The same things were measured in two ways. Each way mixes the same 13 hidden numbers, adds some noise and spreads widely along 7 directions of its own, which tell nothing about the thing.
(in the rows, 128 means zero)
Some things both ways: the first way, then the second way.
[124 105 149  85 146 164 139 121 121  98 135 158 123 176  99  89 102 128
 171 113  96  97 101 177 142 105 113 140 164]
[ 88 141 179 124 132 193  52 151 167 114 110 158 132  71 163 133  78 126
 105  97 165 134 175  90 174]

[ 85 149 114 123 120 130  87  79 133  96 173 175 165  67 123 139 156 114
 104 142 145  75 133  83 162 103 119 129 135]
[ 88 148  89  94 176 117 107 174 142 105 144 138 158 156 141 148 190 136
  78 139 115 139 176 101 123]

[163 100 147 120 130 113 135 154 119 151 114 119 118 149 167  66 105 135
 193  90 100 115 102 152  85 113 162 135 103]
[127 162 101  82 130 144 161 173 144 129 165 149  74 139 159 152 100  78
 138 114  73 140 143 112 136]

[130 113 152 127 117 117 137 120 130  99 157 142 117 140 162  64 139 115
 172 121 141 108 122 128 115 102 118 121 127]
[127 140 105 145 190  72 100 183 153 124 132 147 131 159 136 136 156 147
 102 114 138 107 161 163 114]

[ 89 130 158 138 141 141 140 128 105  89 137 161 145 101 136 120 126 125
 164 140 121  98 109  99 159 135 120 120 110]
[143 130 147 137 171 122 127 138 134 127  78 136  87 110 109 138 136 157
  75  61 215 113 185 148 105]

[ 90 137 139 127 122 152 146 141 118  85 149 147 105 154 109  70 153 101
 152 161 112 100 127 153 172  84 123 109 122]
[109 118 159 140 201 150 114 163 175 100 108 122  30 135 121  88  92  98
 117 103 137 178 175 192  66]

[143 116 117 105 123 135 139 134 122 125 149 154 122 159 119 107 152 122
 153  91 103 111 115 174 108  89 139 131 145]
[ 77 148 154 168 142 122  67 149 158 104 146 141 113 133 135 104 147 184
 110 132 136 164 170 120 125]

[124 125  84 110 155 145 105 114 154 119 139 187 177 121 146 162 114 132
 101  89 114  98  69  98  97 146 152 166 148]
[111 146 128 140 126 105 104 137 141 126 100 133 160 102 127 154 164 147
  89  90 147 106 168 123 155]

[148 114 146 116 124 128 150 156 110  98 146 165 103 126 122  96 155 134
 146 101 117 132 117 115 125 138 128 110 123]
[111 126 160 173 148  84 143 148 119 121 110 115 130 145  80  96 174 182
 107  85 178 183 156 170 101]

[ 98 107 149 112 117 122 115  92 144 164 121 172 138 161 163 123 135 125
 128 114 129 116 137 103  61 133 132 128 150]
[174 142 135 172 168  77 149 150 138 154 105 158 127 144 141 145  89 133
 169 103 169 119 143 210 158]

[121 120 148 128 135 106 129 148 106 100 133 155 141 118 109  97 134 140
 139 110 107 116 133 116 136 115 145 110 118]
[164 154 116 149 156  71 141 176 130 110  78 175 102 128 106 142 135 157
  82  95 147 118 175 158 152]

[122 122 157 110 118 136 132 126  92 143 123 134 127 124 125 115 112 139
 151  92 120 117 127 127 126 163 138 136 132]
[168 126 148 133 127 106 183 180 129 148 149 139 196 117 115 132 124 139
 154  59 129 163 132 128 163]

[124 121  88  91 129  92 122 100 148 119 137 178 177  87 176  66  87 133
 179 136 157  89  74  66 157 136 146 120 118]
[136 154 108 133 129 106 114 169 109  84 143 112 150 135 102 160 151 163
  99 117 146 124  90 128 136]

[125 132 145 113 108 142 105 120 129 126 162 135 109 120 101  95 148 117
 116 118 110 122 152 169 146  92  87 137 137]
[135 116 118 183 190  80 122 178 211 102 142 183  85 106 114 143 131  96
 166  99  64 138 174 148 126]

[153 110 162 141 119 122 135 161 103 109 144 125 102 149 117  67 168 123
 164  84 107 131 132 158 111  88 133 110 118]
[ 94 153 152 113 120 154 118 156  99  99 109 133  96 134 140 109 113 153
  77 146 133 174 164 126 116]

[131 121 198 115 137 165 102 145 100 109 144 158 126 117 119 141 152 129
 134  93  89 117 128 131 123 127  98 139 132]
[115 153 197 218 109 135 122 114 104 162 128 143 102 104 135 137 138 167
 156 118 157 169 139  99  87]

[141 107 161  88 117 105 117 128 113 128 128 195 190 125 143  99 165 132
 158  53 128 122 101  58 102 146 164 100 169]
[137 145 145 194 107 111 156 120  83 131 131 130  90 149 111 158 136 166
 128 117 152 145 149 135 161]

[109 134 165 131 104 111  91  86 132 123 184 161 144  80 177 125 164 106
 129 121 156 121 130  96 106 104 104 144 115]
[ 99 114 142  73 192 141  84 153 208 103 108 121 114  75 122 115 147  99
  93  56 170 141 199 143  96]

[145  97 109 145 147 159 129 126 129 109 155 167  95 113  77 144 116 127
 121 101  90 106 107 121 140 115 122 149 137]
[129 111 183 147 139 117 159 161 170 143 120 129 133  79  97  98 148 159
 142 117 138 182 156 162 121]

[ 79 128 127  71 152 122 134 131 116 128 136 200 201 214 153 156 164 174
 142  83 149  74  69 103 123 143 163 130 159]
[100 147  96 146 178 146 187 133 163 156 216  97  77 187 159 160  95 115
 224 141  71 163  88 140  64]

[107 133 170 118 140 137 137 147 126  91 171 151 105 162 119  99 150 154
 121 122 134 135  96 167 125 118 109 145 120]
[ 76 155 132  66 192 184  78 140 175  85  93  77 121 119 135 119 126 102
  80  91 160 168 166 138  91]

[112 115 112 137 150 161 108 128 128 127  76 145 115 121 151 114  85 103
 146 153  75 102 122 120  97 146 107 137  91]
[ 94 120 146 121 159 132 139 154 143 128 117 141 106 125 145 105 114 108
 124 117 125 165 159 159  83]

[137 103 145 127 141 127 157 158  88 122  84 130 111 152 132 107  75 130
 161  93  78 143 130 154  84 178 133 128 118]
[140 109 132 146 163 125 150 157 207 133 167 139  62 122 118 136 126  79
 184  91  85 151 169 150 126]

[127 133 154 182 101 144  72 104 114 145 132 101  84  57 158 135 132  89
 100 136  98 160 195 156  72 121  49 164  58]
[184 111  88 112 217  58 182 175 184 121 115 198  81 115 142 151 108  65
 143  66  84  92 203 178  86]

[155  96 171  99 122 103 138 164  89 146 103 145 150 155 166  87 101 137
 164  52  98 149 115 100  75 176 169 137 122]
[131 142  98 136 207  92 131 174 159 110 160 147 137 165 125 148 191 136
 124 109  99 150 180 104  92]

[133 118  97 126 144 141 127 138 142 102 137 156 107 134 131 104 122  99
 137 140  89  88 115 144 127  96 121 124 119]
[ 74 142 162 177 119 145  87 147 155 122 126 162  19 116 133 126 122 119
 137 151 125 165 151 126  91]

[130 130 110 126 123 147 147 149 132 193 105 125 140 127 177 125 109 103
 196 117  85  66 102 143 137 128 170 124 119]
[114 118 112 123 168  92 163 154 165 130 139 174 118 134 122 135 163 164
 116  63 128 143 210 103 110]

[146 122 117 129 113 170  88 122 137 127 150 151  94  78 107  91 141 114
 105 123 114 134 120 114 149 112  87 162 101]
[ 67 138 156 119 145 215 103 135 100  70 123  95  44 114 120 142 125  84
  77 145 131 194 144 102  77]

[115 133 142 115 118 111 128 112 146  84 155 171 147  94 155  80 145 104
 172 158 135  78 144 107 158  94 101  80 143]
[135 113 140 112  91  68 167 172 154 142 131 181 174  69 126 134 117 109
 146  84 110 128 151 174 202]

[105 130 190 158 129 157 131 137  97 128 143 120 135 115 121 140 144 138
 161 101 104 103 140 153 141 117 121 140 120]
[168 145 163 121 116 142 188 144 127 164 165 122 129  93 143 144 106 128
 161 109 107 148 145 126 132]

[ 73 118 205 156 124  98  86 111  94 170  83 141 192 120 132 116 144 126
 148  84 112 135 123  75  83 157 156 102 144]
[182 107 115 126 200 104 222 151 183 128  90 155  71 132 110 128 106  90
 160  91 109 140 189 202 125]

[129  98 158 142 131 132 109 118 109 151 119 136 137 162 178 133 144 160
 142  69 126 120 146 116  51 128 114 163  99]
[ 98 155 156 199 158  97  55 152 107 125 107 142 107 123 125 146 155 206
  65 115 209 110 155 143  95]

Other things, the second way, with their names:
(650): [152 161 165 204  91 108 116 151  97 136 118 146 123 103 113 167 150 183
 129 132 149 126 108  98 113]
(207): [122 152 114  60 140 138 181 184 138 115 178 126 188 103 134 150 120 111
 153  98  82 188  98  91  95]
(510): [ 66 145  74  89 186  74 141 183 157 113 136 171 148 159 151 122 173 132
  98 139  76 147 171 131  85]
(646): [143 142 147 179 163  98 146 137 117 122 188 150  68 130 140 149 144 136
 163 158  93 142 149 123  65]
(879): [148 122 174 188 167 139 104 160 147  98 120  86  48 125  81 121 117 145
 122 107 177 156 120 192  96]
(712): [182 155 174 169  83  92 164 142  97 140 137 149 117  85 116 147 108 145
 169  90 131 153 113 126 106]
(809): [133 172 142 159 157 188  92 109  91  93 128 110   4 170 150 157 109 119
 108 178 174 150 167 121 132]
(786): [128 170 109 164 218 102  80 164 131 102  81 161 115 171 151 139 131 187
  73 126 169 112 185 131  91]
(721): [168 121 102 106 126  64 180 190 133 148 126 226 171 114 144 149 125  98
 119  47 126  92 168 117 192]
(32): [ 99 168 148 148 143 211  84 113  83 104 149 120  41 154 162 175 106 161
 100 186 177 145 150  78 105]
(839): [104 153 126 146 145 159 108 134 125  89 180  81  19 148 124 146 120 109
 105 118 106 141 140 136 114]
(236): [122 100 120  65 114 156 159 163 117 117 168 175 101  89 156 165 138  68
  85 117  94 103 194  88 179]
(859): [141 131 128 122 158 138 127 157 108 111 112 103 178 148 142 154 103 186
  91  90 159 108 143 139 101]
(858): [120 146 104 164 159  99 120 166 131 102 130 154  97 162 114 164 164 142
 127 132 127 150 141 117  96]
(509): [171 129 153 172 180 143 144 136 137 119  53 115 100 135 100 151  79 192
 117  60 217 132 157 172 104]
(206): [ 78 161 112 170 151 159  75 143 130  89 134 106  25 159 130 172 141 133
  80 143 116 129 156 116 105]
(658): [143 143 131 106 124 136 175 143 133 128 198 111 111 124 143 148 127 104
 171 132  66 164 144 119 122]
(286): [144 101 131 185 177 117 137 154 173 115  72 171  91 126  85 153 129 147
 134  65 195 136 169 150 147]
(309): [116 134 135 137 118 121 117 154 103 119 144 157 135 108 136 155 148 124
 102 105 136 124 151  99 150]
(848): [109 111 160 172 141 122 160 144 180 156 175 141  63  87 125 134 113  93
 199 116 100 163 127 168 108]
(489): [147 140  97 199 155  73 164 155 127 147 109 199  68 152 126 183 134 137
 156 138 139 107 127 146 105]
(214): [141 142 134 140  81 122 150 154  83 112 144 156 144 112 136 177  94 109
 133  67 116 131 120  95 156]
(896): [108 173 126 187 129 117 107 124 124 134 178 133  25 141 136 177 143 118
 161 154 122 140 115 121 105]
(578): [168 175  84  99 132  96 152 196 100 137 139 182 120 152 166 185 106  92
 121 133 111 108 121 124 158]
(775): [116 137 163 196 155 112  76 148 153 113 118 128  83  93  93 149 169 164
 106  88 167 144 153 119  80]
(553): [157 124 137 170 160  37 163 154 166 134  96 112 122 130  69 108 173 154
 128  45 154 153 173 222 127]
(411): [162 153 113 175 163 123 154 161 111 121 115 165  43 170 127 157 103 127
 114  90 139 126 160 119 120]
(671): [130 176 147 164 141 143 108 122  63  99 119 114  59 137 132 167 163 148
  84 170 142 151 159  97  61]
(836): [117 157 112 133 172 126 141 152 148 114 222  89  53 170 147 139 135  86
 162 151  40 164 133 145  81]
(490): [150 115 107 166 161  66 196 121 160 152  97 133 116 139 111 159 136 152
 144  50 129  97 185 187 112]
(194): [136 135 133 172 135  72 136 143 139 138 138 183 106  94 124 166 132  93
 160  76 134 131 143 142 145]
(12): [100 138 152 118 165 158  79 154 166  94 119 132 105  90 130 125 151 113
  97 135 131 152 174 108 102]
(919): [ 88 126  99 133 107  96 125 171 109 131  80 225 185 116 145 189 161 154
  83 129 160 102 165  88 171]
(559): [146 150 133 149 192  61 157 156 168 134 144 106 141 137 118 111 144 153
 177 125 102 172 140 209  69]
(784): [ 76 109  70  72 170 163 142 179 166 111 159 183 131 138 164 174 136  79
 101 103  73 118 187  60 151]
(412): [129 160  56 117 203 148 156 162 131 123 144 166  79 203 171 196 106 142
 133 161 125 114 151  98 112]
(641): [118 175 178 146 112 139 123 165  70 133  94 148 178 119 145 118 101 213
  97 153 189 166 109 122 123]
(243): [157 160 120 112 103 182 147 145 102 122 147 149  57 123 156 199  73  89
 135 112 122 116 127  73 153]
(199): [145 133  99 201 179  61 152 154 102 135  99 157 132 203 115 148 166 209
  96  77 178 107 168 144 112]
(273): [165 142 167 153 121 115  96 168 106 100  85 167 132  84 134 130  85 128
  95 111 161 106 127 144 134]
(469): [116 164 144 130 102  97  91 154 119 116 136 160 175  90 142 141 156 135
 111 105 127 141 148  92 155]
(400): [122 139 138 198 146  88 146 125 154 143 186 137  60 147 143 126 147 111
 197 151  59 153 146 162  85]
(125): [116 132 126  78 160 174 137 159 148  97 127 150  92 124 143 143 118  67
 119 121 120 170 177 105 145]
(322): [100 122 136 107 165 105 135 159 200 133  88 176  84  79 115 109 128 121
 115  83 163 137 176 170 114]
(607): [170 136 144 163 146  81 139 173 107 113  88 154 131 107 105 138 120 169
  85  65 152 112 164 154 125]
(766): [169 140 125 101 105 154 155 158 134 143 161 109 155 146 176 157  91  95
 170 160  77 116 133 153 195]
(104): [ 82 144  93  89 137  83 136 188 170 127 155 139 200 109 144 140 152  99
 138 119  60 139 100 142 113]
(788): [120 117 124 135 179  91 162 182 191 122 141 132 189 124 122 120 118 169
 162 107  80 155 133 167  99]
(303): [112 137 105 162 174 103 182 158 140 132 137 147  27 163 132 134 112 107
 148 164  75 146 131 192  80]
(783): [104 148 115 101 136 190  95 163 118  97 161 134 108 146 154 166 138 104
  91 120 135 137 147  50 138]
(19): [131 134 141 110 158 136 143 153  97  86 152  96 123 132 144 138  93 112
 121 136  96 157 139 167  81]
(453): [151 121 168 162 114 102 140 158 140 136  91 158 125  86 106 125  94 154
 125  64 171 127 146 169 148]
(317): [109 158  97  36 151 158 147 167 144 103 154 151 144 123 163 137 139 114
 102 144  94 149 164  68 120]
(639): [120 141 107 121 135 118 154 159 137 133 196 148 147 160 155 142 152 112
 165 141  81 146 131  92 139]
(70): [138 124 138  95 124 154 183 158 145 124 157 118  96 108 141 134  74  59
 162 115  93 155 109 174 146]
(467): [112 139 131  90 194 117 153 136 134 117 120  95 190 139 135 113 132 144
 109  54 156 167 169 152  74]
(895): [ 93 117 164 147 108  67 131 185 119 136  86 151 228  79 107 113 147 191
 101 110 153 151 117 180 116]
(480): [160 114 167 159  94 116 165 162 114 147 140 194 141  76 135 156 109 139
 155 113 131 128 141 109 167]
(577): [138 152 154 186 149 148 115 108  97  96 145  50 105 182 126 146 115 193
 145 139 131 161 140 143  55]
(440): [126 143 169 137 140 140 138 146 137 130 152 121  79 109 125 102 133 106
 122  69 130 172 155 117  89]
(853): [144 142  99 175 173  98 143 206 176 132 132 149 121 174 116 157 158 132
 170 156  86 151 116 141 105]
(682): [158 144 149 181  95  69 136 177 114 124 161 152 158 126 116 125 135 163
 150 116 108 140 108 140 157]
(202): [168 154 179 108 117 124 137 144 110 117 100  93 130  85 104 110 100 135
  96  42 177 157 153 174 142]
(587): [ 90 148 192 189  97 171  62  90 132 126 100 119  25  82 122 154 139 134
 118 155 190 143 168 127 142]
(592): [ 96 187 101 108  94 188 144 113  69 140 170 146 110 149 216 223  54 107
 136 142  94 107 122  56 153]
(888): [108 130 124 128 147 127 135 174 118 113 105 117 139 166 124 121 139 190
  54  84 129 137 197 134 131]
(818): [141 128 146  96 172 118 151 165 120  71  96 131 187 122 111  99 130 195
  85 105 140 170 162 124  75]
(689): [153 153 161 112 124 177 149 152 138 121 111 140 119 123 145 118  68 171
 131 115 156 155 138 103 132]
(611): [ 92 165 143 121 133 154 111 159 136 116 157 104 152 123 163 129 117 139
 137 166  73 163 114 111  82]
(801): [135 133 122 161 146 102 156 134 129 122 140 106 150 168 135 141 114 135
 162 127 103 144 140 189 156]
(546): [130 155 132 169 112 147 113 170 141 141 173 148  69 142 142 159 135 125
 139 131  98 135 142  84 149]
(190): [131 138 103 108 165 188 100 146 159 100 157 120  30 160 155 174 119  91
 111 129 115 108 180  91 121]
(444): [ 89  94 164 125 125 119 132 165 140 120 182 141 179  85 145 107 130 115
 149 145  89 157 126 151 124]
(401): [ 97 155 162 132  89 112  83 158  93 102 170 118 181  93 138 131 173 136
 106 153 105 164 119 108 124]
(420): [137 130 131  72 114 188 178 155 141 111 150 139  76  81 133 169  84  50
 161 138  90 157 108 114 131]
(365): [100 145 161 120 173 198  74 117 145  95 150  49  89 105 129 151 122 125
 122 144 177 155 122 142  83]
(284): [145 143 156 156 140 104 116 138 116 101 100 136  93 102 110 133 118 199
  71  84 183 110 170 143 110]
(355): [107 127 152 182 197  96  92 125 181 111 140  86 103 132 104 107 183 191
 135 129 151 151 153 173  31]
(905): [126 143 159 158 149 165 106 118 118 106  85 118  55 122 126 154  83 147
 101  91 191 136 164 137 104]
(899): [175 149 179 127  82 168 175 136  75 127 120 114  90  90 114 151  78 135
 135 107 167 162 104 127 116]
(902): [112 168 122 183 147 126  74 103 148 121  76 148  55 136 132 184 134 117
 131  90 186 119 168 115 116]
(37): [118 127 127 120 121  92 131 183 156 134 168 181 167 106 144 130 183 124
 124 137  79 135 171  94 153]

Some of these things the first way, each followed by its name:
[102 146 173 120 104 145 127 129 141 153 146 139 104 117 166 105 153 123
 145 158 122 124 155 156 131 118  76 130  99]  (194)
[ 99 107 177 133 147 137 126 137 104 126 134 145 125 176 104 120 150 160
 152  99 113  96 121 135 129 103 132 128 132]  (641)
[ 96 137 140 135 129 152 141 125 111 132 130 105 139 133 117  98 118 119
 183 125 112  71 108 173 162 107 153 125 137]  (546)
[101 149 141 118  98 150 124 105 138 104 186 159 142  93 140  87 174  95
 157 143 155  88 115 117 185  89 106 119 145]  (309)
[101 141 171  86 142 150  91 126  98  99 121 157 175 145 143 146 153 161
 135 105 118  87 156 150 122 133  74 129 126]  (592)
[159  97 107  98 125 149  72  87 106 109 134 163 134  99 108 115 112 122
 131  75 119 111 115 105 110 142  91 152 147]  (784)
[128 126 107 107 119 106 104 128 101  93 164 181 165  90 113 122 147 113
 113  92 121 120 118  84 160 124 136 126 130]  (818)
[ 95 118 114 118 143 119  82  84 116 169  96 153 187  88 130 135  82 111
 167 116  93  76  95 101 124 130 171 129 140]  (689)
[121 116 155 132 143 117 146 158  91  96 123 150 131 111 134 106 107 138
 159 118 105 121 127 100 152 155 126 117  97]  (899)
[122 107 144 128 140 124 120 132 132 100 141 167 108 131 130 101 126 125
 143 128 117 108 118 109 134 126  87 112 128]  (489)
[ 84 143 108 148 135 154 143 129 113 164 117 113 131 150 134 148 106 139
 135 116 111 100 111 170 129 150 146 164 109]  (243)
[ 69 127 138 129 155 132 136 137  90  66  86 151 152 139 121  89  76 113
 148 158  93 129 120 128 144 156 117 125 102]  (273)
[ 94 140 161 131  97 102  69  97  95 160 136 145 199 104 175 143 187 137
 108  68 148 138 159  90  56 123 151 150 107]  (836)
[127 118 141 136 129 140 109 106 178 141 151 176 148  97 156 110 142  97
 154 127 110  92 100 102 122  91 119 118 154]  (587)
[140 104 208 153 111 103 142 146 117 146 126  84  80 144 178  26 114 130
 212 128 131 128 144 158  97 105 109 116  88]  (578)
[164  99 134  88 143 105 116 152  90 123 115 156 119 118 148 128  77 177
 126  86 103 132 138 107 101 177 114 160  75]  (207)
[122 102 111  98 153 162 172 144 118  79 132 194 126 158  99 104 107 123
 169 129  91  95  97 120 181 120 126 121 147]  (32)
[117 136 187 142 108 116 107 132 111 142 156 112 142 104 169 110 152 135
 147 101 138 114 149 131 125 120 108 137 102]  (775)
[132 120  75 111 144 150  94 107 157 139 135 153 138 120 130 130  97 132
 129 123 107  61 113 135 142 112 111 150 139]  (788)
[107 139  55 118 128 145 110 120 139 145 140 167 183 125 148 151 128 116
  90  95 119  77  97  85 135 129 186 167 129]  (607)
[126 141 186 107 115 116 105 132 157 132 163 149 119 120 175  95 155 117
 138 130 136 122 117 149 102 121  89 115 133]  (902)
[129 132 119  90 101 144 123 107 182 122 181 181 139 134 137  69 175 100
 143 117 147  92  95 134 145  88 119 108 189]  (801)
[125 111 122 134 124 147 154 130 117 168 100 124 109 147 161  91  93 100
 192 115 103 126  81 149  98 151 156 143 118]  (721)
[120  96 111 144 191 152 145 161  93  65  50 144  85 153  99 140  36 159
 128 139  65 106 154 149 116 204  53 115  97]  (919)
[156 131 162 140 126 179 145 156 134  86 159 134  58 115 108  88 150  95
 159 143  79 144 127 213 134  86  62 125 112]  (400)
[108 103  82 117 159 150 129 113 129 153  90 156 126 154 122 142  65 142
 148 130  91  73 108 129 131 145 133 143 127]  (412)
[122  98 100 118 145 157 150 130 116  99  96 174 144 174 142 105 101 112
 161 108 102 120 104 113 111 149 114 138 131]  (444)
[169 108 125 137 138 145 121 152 140 111 155 133  70 142 129  96 146 133
 140 114 102 117 121 171  99  85  96 140  93]  (510)
[121 120 106 145 125 132 117  95 122 144  97 120 141  85 161  94  65  87
 187 134 104 103 116 127 112 147 129 135 113]  (190)
[ 89 112 152 145 149 136 126 109 122 157  89 145 149 137 170 130  82 162
 149 121 116 133 114 114  86 169 104 163  94]  (365)
[108 131 202 143 101 120 107 105 106  90 168 124 148  66 134  61 157  85
 203 130 137  91 144 120 168  78 103  85 145]  (37)
[ 73 142 127 100 148 122 137 131 128 115 117 190 185 129 158 139 127 141
 143 154 115  83 119  93 144 133 147 119 110]  (896)
[ 78 144 148 142 142 154 144 154 108 130 108 125 127 168 128 139 131 145
 130 130  98 110 140 171 132 144 112 134 107]  (905)
[131 122  68 128 121 127  89  88 133 170  92 140 146  68 157 131  72 106
 131 127  96 106 131 114  86 148 139 156  94]  (682)
[147 128 167 165 102 115 114 135 146 195 128 103 103  92 184 101 145 129
 144 103 124 134 136 139  58 131 133 132  95]  (553)
[155  86 146 125 127 147 126 120 117 141  93 138 116  94 148  78  63  93
 208 120  79 104 130 111 133 143 102 119 126]  (480)
[102 122 181 115 124 113 148 131  87 119 122 144 154 153 140  83 137 124
 195  97 129 131  93 128 122 145 142 100 147]  (639)
[116 143  98 145 129 153 166 148 142 133 167 138 130 148 132 123 157 122
 159 120 115  90  95 169 172  82 145 143 116]  (284)
[107 123 167 130 129 154 123 116 126 101 148 160 117 114 127 114 148 126
 157 149 119  96 145 130 155  99  74 114 123]  (848)
[105 118 147 142 103 113 114  96 122 148 135 128 138 101 151  66 130 120
 167 124 148 119 125 101 130 118 125 127 114]  (879)
[108 149 138 134 108 137 135 131 128 139 159 140 147 100 147 128 154 110
 145 123 119  97 138 139 151 109 132 126 122]  (658)
